The rows of each matrix lie in a flat space through zero, up to rounding. After each matrix: how many dimensions does the smallest such space have?
In the rows, 128 means zero.

[[147 137 122 172 148 122 144 112 127 104 138 137 145]
 [137 227  90  43 144 113 133 125 143 145 116  39 140]
 [122  90  12  69 156  60  67 138 143 227  66  68  73]
 [172  43  69 205 178  62 126 123  69 135 108 137 144]
 [148 144 156 178 138 138 160 115 114  80 152 148 161]
 [122 113  60  62 138  86  91 143 127 195  86  73  98]
 [144 133  67 126 160  91 115 119 134 154 108  95 121]
 [112 125 138 123 115 143 119 129 148 134 130 141 112]
 [127 143 143  69 114 127 134 148  96 134 122  92 144]
 [104 145 227 135  80 195 154 134 134  78 167 178 142]
 [138 116  66 108 152  86 108 130 122 167  99  91 116]
 [137  39  68 137 148  73  95 141  92 178  91 123 107]
 [145 140  73 144 161  98 121 112 144 142 116 107 122]]

4

[[140 141  75 145 125 110 166 120 121 147 176  93 148]
 [141 186 169 114  89 112 133 151 133 133 155 156 166]
 [ 75 169 214 133 128 191 137 157  53  51  75 215  81]
 [145 114 133  40 113 126  73 166 120 100 111 154 162]
 [125  89 128 113 162 124 107 122 158 100 142 125 147]
 [110 112 191 126 124 173 101  86 131 128  53 152  46]
 [166 133 137  73 107 101  63 122 153 165 100 131 116]
 [120 151 157 166 122  86 122 235 145 123 138 163 223]
 [121 133  53 120 158 131 153 145  53  90 150 120 124]
 [147 133  51 100 100 128 165 123  90 143 161  88 145]
 [176 155  75 111 142  53 100 138 150 161 183 104 167]
 [ 93 156 215 154 125 152 131 163 120  88 104 190 131]
 [148 166  81 162 147  46 116 223 124 145 167 131 210]]

7

[[106 164  96 101 133 108 160 151 117  93 125 108 118]
 [164 118 109 135 125 159 156  83  93 117 161 141 177]
 [ 96 109 136 141 124 113 107 125 134 140 124 110  86]
 [101 135 141 228 136  90 100  91 161  89 141 105 106]
 [133 125 124 136 127 136 131 117 119 127 138 128 143]
 [108 159 113  90 136  75 157 157 141  63 102 103  90]
 [160 156 107 100 131 157 160 140 108 126 137 148 182]
 [151  83 125  91 117 157 140  98  95 158 139 141 125]
 [117  93 134 161 119 141 108  95 110 144 147 117 134]
 [ 93 117 140  89 127  63 126 158 144  70  87  88  76]
 [125 161 124 141 138 102 137 139 147  87 120 122 128]
 [108 141 110 105 128 103 148 141 117  88 122 103 119]
 [118 177  86 106 143  90 182 125 134  76 128 119  69]]

6

[[123 150 139 118 130 141 123 115 120 150 147 130 147]
 [150  94 143 117  94 122 128  93 161 123 140 123 139]
 [139 143 123 142 117  99 124 141 119 130 161 143 115]
 [118 117 142 102 152 116 128 109 112 151  91 121 148]
 [130  94 117 152 149 106 210 128 163 142 167 109 137]
 [141 122  99 116 106  63 150 125 152 109 120  85  94]
 [123 128 124 128 210 150 144  86 153 107 157 108 171]
 [115  93 141 109 128 125  86 157 135 135 134 139 113]
 [120 161 119 112 163 152 153 135  95 145 109 161 125]
 [150 123 130 151 142 109 107 135 145  82 145 116 110]
 [147 140 161  91 167 120 157 134 109 145  90 127 103]
 [130 123 143 121 109  85 108 139 161 116 127  39 105]
 [147 139 115 148 137  94 171 113 125 110 103 105 123]]

10

[[122 144 112 170 139 116 140 114 109 123 115 115 126]
 [144  61 156 135 137 134  88 156 114 116  98 131  93]
 [112 156  41 130  90 157 122 139 120 129 137 130 124]
 [170 135 130  84 122 130 113 133 139 135 120 122 125]
 [139 137  90 122 122 162 107 161 147 144 144 123 129]
 [116 134 157 130 162  63 105 107 124 127 122 175 146]
 [140  88 122 113 107 105  39 131  85 116 126 163 121]
 [114 156 139 133 161 107 131 165 110 139 112 160 123]
 [109 114 120 139 147 124  85 110  83 122 147 100 132]
 [123 116 129 135 144 127 116 139 122  89 109 127 155]
 [115  98 137 120 144 122 126 112 147 109 120 125 133]
 [115 131 130 122 123 175 163 160 100 127 125  89 105]
 [126  93 124 125 129 146 121 123 132 155 133 105  79]]

10

[[121 135 120 117 113 121 156 152 148 103 132 141 105]
 [135 136 118 109 112 119 142 168 144 143 139 141 114]
 [120 118 121 141 107 144 123 117 143 118 126 116 137]
 [117 109 141 165 144 152  96  59 107 112 110 100 160]
 [113 112 107 144  76 154 130 130 168 109 129 113 135]
 [121 119 144 152 154 138 107  74 103 113 113 112 147]
 [156 142 123  96 130 107 123 184 123 197 147 144 124]
 [152 168 117  59 130  74 184 241 142 159 157 184  69]
 [148 144 143 107 168 103 123 142  95 164 132 143 123]
 [103 143 118 112 109 113 197 159 164  41 129 157  73]
 [132 139 126 110 129 113 147 157 132 129 135 144 109]
 [141 141 116 100 113 112 144 184 143 157 144 146 111]
 [105 114 137 160 135 147 124  69 123  73 109 111 137]]

3

[[105 133 139 120 129 125 152 157 154 101 127 123 131]
 [133 207 141 178 158 125  69 134 129 131  96 184  65]
 [139 141 125 141 133 129 106 116 116 141 123 141 114]
 [120 178 141 154 146 125 104 145 141 117 108 159  91]
 [129 158 133 146 139 127 107 131 129 129 116 149 104]
 [125 125 129 125 127 128 134 131 131 125 129 125 131]
 [152  69 106 104 107 134 140  90  96 158 151  97 167]
 [157 134 116 145 131 131  90  94  96 161 125 143 115]
 [154 129 116 141 129 131  96  96  98 159 127 139 119]
 [101 131 141 117 129 125 158 161 159  97 127 120 134]
 [127  96 123 108 116 129 151 125 127 127 141 106 153]
 [123 184 141 159 149 125  97 143 139 120 106 164  86]
 [131  65 114  91 104 131 167 115 119 134 153  86 177]]

2

[[130 133 158 182  92 136  64 104 170 134 134 165 124]
 [133 131 147 102 152 139 143 172 107 107 174 126  86]
 [158 147 145 109 120 152 171 164  99  92 145 105 137]
 [182 102 109  99 136 144 125  82 118 140 118 138 141]
 [ 92 152 120 136  92 151 140 227 101  64 159  64  26]
 [136 139 152 144 151  98 131 163 136  93 118 134 143]
 [ 64 143 171 125 140 131 150 173 101 118 181 116  78]
 [104 172 164  82 227 163 173  59 104 213 202 184 169]
 [170 107  99 118 101 136 101 104 108 170 144 128 132]
 [134 107  92 140  64  93 118 213 170 102  98 106 130]
 [134 174 145 118 159 118 181 202 144  98 139 130 170]
 [165 126 105 138  64 134 116 184 128 106 130  99 118]
 [124  86 137 141  26 143  78 169 132 130 170 118  64]]

9
